There are 10 hidden switches. A switch that is on adds its own fixed numbers to the row, and there is some noise. The rows also spread widely along 17 directions, which tell nothing about the answers.
Known rows, each followed by its switches (1 for on, 0 for off):
[ 17 -22  39 -27 -38  21 -15   2   8  27  32   0  34 -35   8  54 -13  -4
  11  -5   8  22  36  -9 -36  -5 -25  43  14   0 -37  10  12  36   7] : 0 0 1 0 0 1 1 1 0 1
[-24  43  34 -27 -53  -4 -17   2 -22  -3  29  -5  11  41  15   5 -13  34
  -1  26 -53   9  17 -18  13  -8  41 -41 -20   2  63  25  60   6   0] : 1 0 0 0 1 1 0 0 0 0
[ 12  -6  11  21  13 -29  43  58   2   7  17  -3  -4 -17  22  -8  24 -68
 -23  26  13   5  -4  41 -12  60  18  25  25 -31  14 -15 -19  26  -3] : 1 1 0 1 1 1 0 0 0 0
[ 26  14  -2 -24  17 -24  19  30 -27   1  44  56  54 -33   1 -57  -6 -25
  43  10  -6   7 -54  19 -35  11  33  47  15 -14  28  -8 -25  23  24] : 1 1 1 0 0 1 0 0 0 0
[ 25   6 -31  25   0 -32  23 -25  21  18  -8  -6 -19 -30   6  -2   7  17
  -8  -6   3  33 -33   2   6 -20   7  14  16   4  -5 -29 -13 -19 -33] : 0 1 1 0 1 1 0 1 0 1
[ 19 -19  45   3  31 104   9 -20   8  -7 -30  43 -27 -10  27  33   5  -8
  19  33 -40 -27  48 -36 -32  12   4  22 -14 -32  37 -47  26 -10 -19] : 1 0 0 0 0 1 0 0 0 0
[ 20  15 -17   5  -9 -34  29  30 -13 -12  13  33 -10  24  20 -16  13 -17
 -19 -42 -44  34 -14  37 -11  22 -17 -25   4   1  39  -9   4   8 -22] : 1 0 0 1 0 1 1 0 0 1
[ -2 -13 -13  22 -25  -2  29 -20 -12  12  33 -36 -14 -28  13  -3  23  30
   1  69 -42  15   1  -7  -5 -52  16  10   0   6  -5 -82  -6 -19 -37] : 0 0 1 1 1 0 0 1 0 1
[-20 -28  41 -16   0  18 -22  42 -23 -50  24 -41  20  23  13  45 -15 -34
 -49 -22 -61  11  14 -10 -37  41 -68  12  17 -12 -10  30  50 -29  -7] : 0 0 1 1 0 0 0 0 0 0
[ 13   5  43 -18 -49  -6  22  37  13  13  24  49 -29   6  30  39   2 -22
 -14   9   5  18  47  28 -18  61  32 -30  -8 -29  34  19  15  50   9] : 0 1 0 0 0 0 0 0 0 0
[  2  13   7  30   0 -92  21   9   2  50 -12 -51  -1   2 -25 -42 -22   6
  12   8  21  -4 -45  15  19 -16  33  33   1  15 -22  -3  -8   9  14] : 0 0 1 1 0 1 0 1 0 0
[ 43   4 -31 -15 -41   9   6   9  13  30 -18  53 -37  23   9   4  26 -31
   9 -43  -1  38  44  12  44  -3 -38 -38  -5  -4  27  18   1   6 -24] : 0 0 0 0 1 0 1 0 0 0
[ -4 -29  15 -38 -64 -26   3  71   0 -41  58  21  22   2  -7  24 -11 -37
 -12  15   3  41   5  22 -26  32 -17   6  40 -40  30  44  16  12  29] : 0 1 0 0 0 0 0 0 0 1
[-22   0  20  -1   5 -53  -2  28   2 -37  22 -47  -8  20  -6   3 -13 -32
 -42 -25 -24   3 -46  18 -21  78  13 -31   5  -4  30  36  21  -4  14] : 0 0 1 0 0 0 1 1 0 1
[ 20  -3   6 -10 -37 -30  25  32  -9 -23  -5   6  14  43  12  36  -7  -3
  25 -40 -15  12 -12  18 -22 -18 -19  40   2  -3  15  31  51  30  -6] : 0 0 0 1 0 0 0 1 1 0
[ -7 -29 -18 -21 -28  33  -5  28  -8   2  11  28  19  16  16  13  18  -5
  19   1  35  15  61  15  21 -52 -20 -14 -34   7 -27 -16  -3  50  -7] : 0 0 0 0 0 0 0 1 0 1
[  1   0   5 -22 -37 -16  -8  16 -13  13  31 -10  23   3  -5  11  -3 -17
   9  -4 -26  13  -1   5  -5   1 -12  -2   7   3   6  20  12  -1  -8] : 0 0 0 0 0 0 1 0 0 1
[  1 -29   4  23  36   4 -11   2   2 -37  -6 -19   7  21  -1  -7 -38 -28
 -19 -34 -46   3 -30  -2 -10 -20 -33  45  43  18  -1  -3   8  -4  29] : 0 0 0 1 1 1 0 1 0 1
[ 13  -1   4   3 -22  -7  -7 -21  24   6 -16  28 -15  30  12  28 -54   6
  11  -9 -26  27 -22  -2  26 -29  37  -3   6   4  24  26  33  18  33] : 0 1 0 0 0 1 0 1 0 1
[ 12  15   9   8 -13  19   9 -12  26   7 -15   2 -38   0  17  15  20  14
 -21 -12   4  23  24 -18  11  24  12 -35 -24 -15  33 -13  25   9 -17] : 0 0 0 0 0 1 0 1 0 1
[-25 -13 -21  12  26 -23 -21  28  -4  -8  -6 -15  25  26 -28 -57 -35 -28
   9  20  -1   2 -42   7  52 -37  14   5  14   5   0   1 -10  -9  38] : 0 1 1 0 0 1 0 0 0 1
[ 10   4  16 -25   7   3  24  12  -7 -24 -17  61  16  13  13  23 -12  27
  20 -31   4  -8  -1   4 -49  -7  14  32   0 -16  31  -1  27  21 -24] : 0 0 0 1 0 1 0 1 0 0
[ 22 -33 -51 -52 -27  42 -29  15  13  32 -46  15  19  22 -37   4  19 -47
  53  -8  52  35  13 -48  89 -44 -39 -10 -10 -35  17  63  22 -38  -5] : 0 1 0 1 0 1 0 1 1 0
[-51 -20  16  -5  18  39   0  22 -16 -71  12 -17  19   3  -9  23   6  34
 -32   4  -9 -16  22 -11 -51 -16 -28  13  23 -15  13 -43  14 -22 -41] : 0 0 0 1 0 1 1 0 0 1
[-17  40  -9  23 -34 -30   6 -36  11  23  12 -50  -9  26 -11  21   8  17
 -17 -41 -24  -5  -3  15  18 -32  20   1  19  46   0   1  19  38 -13] : 0 0 0 0 0 1 1 1 0 0
[-14  -4  19   9 -45 -44   5  24 -13  22  40 -68 -28  32   3   8  21 -52
 -16   2 -49   2  11  38  15  34  -3 -48  -9  31   1  14   7  20   1] : 0 0 1 0 1 0 1 0 1 0
[ -9  -9  18  10 -31 -73  23   5  19  50 -18  32 -24  11 -16  25 -43  14
 -16  -7  24  -6  -1  34 -16  -7  34  14  46  -8 -21  18 -20  -9 -11] : 0 1 0 1 0 0 0 1 1 0
[  1 -31 -18   1  -7 -58  -4  -7  14  -2 -19 -45 -31  18 -10  34 -37 -27
   6 -19  30  36 -51  18  40 -10  11 -25  -6  15 -14  59   0 -10  21] : 0 1 0 1 1 0 0 0 0 0
[-11  -6 -17  48   8 -26  46  48  -2 -45 -18  -4 -16  39 -14 -37  13   7
  -2   3  10 -12  12  42   4 -51 -17  45  19  -4   8 -64  -4  31  -7] : 0 0 1 1 0 0 0 0 0 0
[ -7 -25  12 -14 -36 -17  -6  25  22 -24  18  46 -32  23  -4   2 -37  -1
 -36 -14   2  30  14  15  -8  16  -6 -24  47 -12  26  23  -8  -1  37] : 0 0 0 0 1 1 1 1 1 0
[-17 -22 -36 -26   6  38  -8  26  -5 -35   7  36 -13  48 -35 -29  42 -64
  -8 -42 -28 -12  28  13  15  13 -32 -45  17   2  53   4  -8   1  -5] : 0 0 1 0 0 1 1 1 0 0

New rows. What belongs after each?
[ -4 -20  -4 -10   5 -26  14  13  10  -2  -8  51 -25  27  -5  -3 -21 -20
  -3  -2 -17  -6 -16  27  -9  22  30 -25  14  -8  26   3  -9  -7   0] : 0 0 1 0 0 1 1 1 0 0
[  7 -12 -25 -29   7  37 -19  17 -15  23  27  25  30  -6  11 -44  21 -49
  29  10  31  17  21   2  47 -21   9 -17 -26  13  -3  -2 -31  51  37] : 1 0 0 0 1 1 0 1 0 0
[  2  -2  20 -19   6  29  16  17  11   9 -14  55  22 -34  29  50   2  25
  -3  16  47   0  32   1 -37  13  18  19   2 -43  -6 -22   1   8 -57] : 0 1 0 0 0 1 1 0 0 1
[  6  36 -28  -6 -12 -17 -26 -39   5  16  10  -2 -27  18  -9 -34   1  -3
 -23 -84 -14  36 -22 -11  42   7   0 -61   0  36  31  41 -11  -2  19] : 0 1 0 0 1 0 0 1 1 0
[ -6   4  20   0  -6 -29   1  18 -10  12  12   8  15  23   8   7 -23 -20
  -7   3 -46 -10  -5  24  -7  -3  10  17  28  12   0   7  13   7  -7] : 0 0 1 0 1 1 0 0 0 0
[ -1 -26 -24 -18   8  21   2  -1  -5 -41 -11  45 -13  22  -8 -24   5   2
  43  -9  15   7  -6   4   3 -34  17 -30 -29  -2  47 -10 -11  10  11] : 1 1 1 0 1 0 0 1 1 1
[ -8  13  18 -21 -18 -42  15  29  -2 -11 -10  15  11   8  15  22  -6  39
  10 -20  66  10  11  22 -18  -4  17  -4 -24  -3   0  21  14  37 -22] : 0 0 0 0 1 1 0 0 0 0
[ 16  -6  52   0  28  -3  15  36   7  20 -26   0  -1 -21  20  15  -1 -22
 -23  -1  32  -4  17 -13 -37  79  -5  25 -12 -46  -1  11  18  -8 -15] : 1 0 0 1 0 1 0 1 0 0
[ -2 -27 -20  -9   8  27   6  16   6 -10  -4  21 -17   7  15  12  25 -32
   3  -2  29  15  21  18  23   6   3 -49 -31  -7   5 -11 -18  21 -11] : 0 0 0 0 0 0 0 0 0 1
[ -8 -39  24   7 -28  26  -2 -20  32  23  14  57 -68  22 -22  38 -22 -63
 -25 -21 -33   0  45  39  -5  17  20 -44  61   7  32   6 -48  27  44] : 1 1 0 1 0 0 1 0 1 1
[-31 -18  21 -15 -50 -50  25  42   3 -29   7   8 -15  51  -9  57 -22 -11
 -17  20 -17  -5   0  35 -19  12  27 -11  34 -27  37  36  36  -6 -15] : 0 0 0 1 0 0 0 0 0 0
[-13  13   2   3  20  11 -13  24 -11 -17   0   8  16  25  -3 -39  -9  -9
  -4 -24   7  14   6   9  26 -12   1 -13 -13   4  23  -8  -2  38  27] : 1 1 1 1 0 1 1 0 0 1
[-19 -10  45  11   5 -23  24  85  -3 -33 -35   3   1  42  19  15 -13  -5
 -14  15  21 -27  33  29 -26  42  -5  12 -21 -42  14  -4  42  14 -27] : 0 0 0 0 0 0 1 0 0 1
[ 25  20 -24   1   0   8   1   8  -4  10  19  29   9 -18  26 -39 -11  16
 -13  -9  11  52 -12  -2  33 -21  -6   2   5  -4  -5 -26 -20  16  18] : 0 0 0 1 0 0 1 0 0 0
[-18  20  14  17  25  46  -3  -2 -26 -21   9  12  19  11  -8 -48  12  14
   6  -6 -43 -34  29 -11 -21 -31 -10  23   2  11  32 -58   0  10  -7] : 1 0 0 0 0 0 0 0 0 1
[-19  15   9 -13 -19 -15  -7  36 -39  38 -13 -15  19  34  17  -8   5  10
  -8  12 -17  -6  43  -3  30 -11 -17 -28 -33   0 -13   0  27 -24 -60] : 0 0 0 1 1 0 1 0 0 0
[  3 -20 -24 -18 -24 -10 -15  20   0  29   3 -36  32  -7 -49 -20  30 -34
  28  -3  27  10   7 -16  29 -30 -41  23   8  -1 -12  18  -1 -15 -10] : 0 0 1 0 0 1 0 1 0 1
[-12  -2 -16  -7  29   5   6  28 -37  -8 -18   8  39  47  -1 -25  14 -28
  24 -15 -30 -38   4  13   8 -37  -8  24  -8  13   9 -12  17  10 -36] : 0 0 1 1 1 0 0 1 0 0
[ -8 -35   0 -64 -36  19 -12  26 -26  37  25  63  46  17  20  65  14 -54
  35 -17  16  -7  64  51 -11 -16  -1 -31 -15  17 -25  38 -17  54 -36] : 1 0 0 0 1 0 1 0 0 1
[  0 -27 -13 -16 -31 -15   2  -2   6   4  11  13  -1   8  -5  42  -7 -11
   7 -31  -5  19   5  22 -15 -17 -11  -8  11  14 -12  19   1  10 -17] : 0 1 0 0 0 1 1 1 0 1
[  9   9  -2 -12 -41 -22  26  62   4 -24   4  29  -2  29  22   0  22   0
 -23   5   7  37  26  13   8  13  -4 -15  -1 -36  51  -3  34  24 -20] : 0 0 1 1 1 1 0 1 0 1
[  2  31   0  11 -10  -2  11 -40 -10   7  25 -12  19 -10 -10 -13   9  26
  22 -16 -30 -16 -11  -3 -25 -52  18  53  27  35  18 -28   3  28  -5] : 1 0 0 0 1 1 0 1 0 0
[-14 -21  74   3  15  20 -45  -9   4  35 -16  54 -22  28 -19 -31 -77   4
 -12 -49 -30 -28  55  -6 -26   7 -14 -10  16  28  -9   3 -22  15  61] : 0 0 0 0 0 1 1 1 1 1
[-17 -34  -5   4   2   3  11  -4  -1 -48  19 -55 -12  13  -9  30  17 -19
  14 -21   1  11 -27  19  -9 -21   0 -15  -8  27   8  -6  -1  31  15] : 0 0 0 1 0 1 0 0 1 1
[ -2  12   1  -5  -3  26   7  52 -28  -1   9  -7  36  -4   2 -59  43   1
  39  35  28  -6  43  -9  18 -26  -7  12 -42 -13  25 -44   6  35 -15] : 0 1 0 0 1 1 0 0 0 1
[  3  11 -14   9  -8 -12   7  -2   8  14   4 -36 -14   1  -1  11  28 -22
 -16 -24   0  13 -14  13  20  17 -10 -18   2   6  -5   3  -3  -5 -25] : 0 0 1 0 0 0 1 0 1 0
[  1 -15 -21   3   0 -24  15  42   1 -23  -5  21 -33  30   4 -19  12 -33
 -44 -36  -6  30   5  24   5  47 -27 -52  -3 -20  32   6  -5 -17 -12] : 1 0 0 1 0 0 1 1 0 1
[  8 -20 -28   8 -22 -13  20  16  18   8   0 -36  -6  -5 -15 -10  25 -14
  18  36  35  32 -22  -3  43 -33  12   1  -4 -17   9 -18  -2   6   8] : 0 0 1 1 0 1 0 1 1 1
[-17 -29   6   2  -2  19  -8  21 -13 -23  38 -12   3 -23 -11 -40 -11   3
 -15  42 -20   1  15 -17 -22  -5 -24  25  29 -13   0 -41 -18 -32  11] : 0 1 0 0 1 0 1 1 0 0
[-17  -8   2   9  35  36  -9   3   5  37 -31  11 -24  13  10   7  23 -35
 -31 -13  12  -3  49   5  39  19   4 -64 -27   1  -9 -21 -20   6 -34] : 0 1 1 1 0 1 0 0 0 1
[ 32 -42   0   6 -24  25  16 -10  17  25   3  29 -41  -6 -13   1  -1 -42
  36  24 -38   6  21  -4  -1 -14  -4  19  16  -6  15 -22  -8   1  22] : 0 1 0 0 0 1 0 1 0 0
[ 13  27 -35  -9 -12 -21   7  20  -6   7  27  18  36  -3 -15 -47  14  -9
 -14 -21  -4  21 -18   5  16 -25 -12  40  59  -2  22 -10 -14   9  -4] : 0 0 1 1 1 1 1 1 0 0
[  4  -1  10 -12   0 -34   0  11   0  -4  37   4  -5 -17  -2  -7  -7 -26
 -28 -45  -4  25 -35  23 -34  60  -9 -17  29   4   7  28 -26  -5  17] : 1 0 0 0 0 1 1 0 1 0
[-29  -5  14  15  -4  44 -26 -16   6   8   5  -8 -11   1   6  20  -6  28
 -55 -31  12  26  68  -5  13 -40 -38 -23  11  25 -37 -28 -16  17  -3] : 1 0 0 1 0 1 0 0 0 1
[ 23  19  -8  -1 -23 -36  28  -6   5  30  -1 -22 -23   5  16  18  28 -15
  16  -8  -7  11 -18  15  11  29  30 -28 -41   4  16   8  22  20 -29] : 0 0 1 0 0 0 1 1 0 0
[  9 -25  -1  17  -4  -6  13  10  12   6  -6   5 -32  -6   6   4 -12  -1
 -16  19  11  29   9   8  16 -12 -10  -1   8 -11 -19 -26 -15 -10   2] : 0 0 1 1 0 0 0 0 0 0
[-10  -8  16 -19  19  24 -16   5   8  10 -14 -46  15 -21 -24  -9   4 -23
  18  43  36 -24 -16 -47  17  34  26  12 -13 -39  22  19  14 -30   4] : 0 0 0 0 0 0 1 1 0 0
[  6   8  38 -39   6  49 -33 -47  -9  68 -28  48  32 -15  38  55 -44  36
  31  18  -1  -6  31 -35   4 -35  37  -2 -31   5 -27  18  20 -11 -34] : 1 0 0 0 1 1 0 0 0 0
[ 29   8 -14  16  23  29  -3 -19  31  21 -46  20 -48   5  38  -5   1   3
 -26 -16  18  39  15 -20  58   9   4 -42 -33  -6   6 -14   6  -2  -8] : 0 0 1 0 1 1 0 1 0 0
[ -7   4  47   7  -8 -22  -5  33 -41   0  46  -1  -3  23  22 -38 -27 -13
 -26 -18 -70  10  20  21 -29  27 -22 -15 -13  23   0 -10   4  19  32] : 1 0 0 1 0 0 0 0 0 0
[-42 -12 -12   6  13 -16 -28  20 -15 -10  -5 -13  14  46 -19 -27 -20 -14
 -23 -26 -18 -10  -1  20  25 -28 -23 -26  23  27  -5   9 -13 -21  -4] : 1 0 0 0 1 1 1 0 1 1
[-19 -16  21 -38 -41  10  -1   3 -11   2  31 -28  26  -7 -14  41   9   1
  34  34   1   0  11 -12 -17 -15  28  -1 -14  -8  20   8  26  22  -9] : 0 1 1 1 0 1 1 1 0 1
[-15 -15 -14  -8   3  14   5   4 -12 -15   8 -59  18   7  -6  19  35 -27
  17   8 -12 -21  -5  -4  -2  -9  -6  16  -6  10   5  -4  22   1 -33] : 0 0 0 0 1 1 1 1 0 0
[-24  14  15 -38  -6  -6 -12  40 -31  10  29   8  41  26  38  11  12 -22
 -30   3 -35  -3  19   7  -3  39  12 -38 -20   0   4  21  30   5 -40] : 0 0 1 0 1 1 0 1 0 0
[  5   1  -8  22  12  10  27  18  -3 -31 -19  50   4  46  27   6 -26   2
   0  -8 -33   0 -13  29   3 -47   9  37  29  -7  18 -27  16  19   1] : 1 0 0 1 0 0 0 0 1 0
[-27  12  39  -4   6 -49   6  32 -15 -16   1   7  40  26 -55 -44 -25  -1
  26 -15  18 -48 -16  18 -40 -11  33  58  30  -5  42  12   0  37  34] : 1 0 1 1 0 0 0 1 0 1
[ -9 -31   4 -18   7  16  -2  30   7 -10 -25   1   0  31  -4  37   7 -50
   3   0   9   3   9   6  21  10  -2 -25 -10 -19  17  23  19   3 -13] : 0 0 1 1 0 1 0 0 0 1
[  6 -34   0  20  27 -21  -5  21  27  21 -45   8 -19  30  -4  29 -32 -76
 -11 -42  17   0  -3  42  23  26 -12  -2  17   2 -23  41 -12  11  12] : 1 1 0 0 0 1 1 0 0 1
[ 19 -17  17 -29 -15  54  14  16   5   5  29  13  31 -39   2  31  50 -32
  24   3  42   2  35  -5 -30   7  -2  38   6 -26   9 -19 -10  57  -1] : 0 0 1 1 0 0 0 1 1 1
[  9 -20   6 -21  -3  38   0 -20   2  13   2 -35  32 -28 -14  41   4 -23
  36  38  -5 -13 -20 -43  -5 -20  12  63  20 -25   6   6  26 -19  -8] : 0 0 0 1 0 0 0 1 0 0
[ -5   5 -53 -12 -35   1  19  30   8  -5  23 -45  26   2 -10   0  55 -35
  25  35  44  18 -11   7  56 -24  24   7  -7 -17  21   1  16  37  -8] : 0 1 0 0 0 1 1 1 0 0
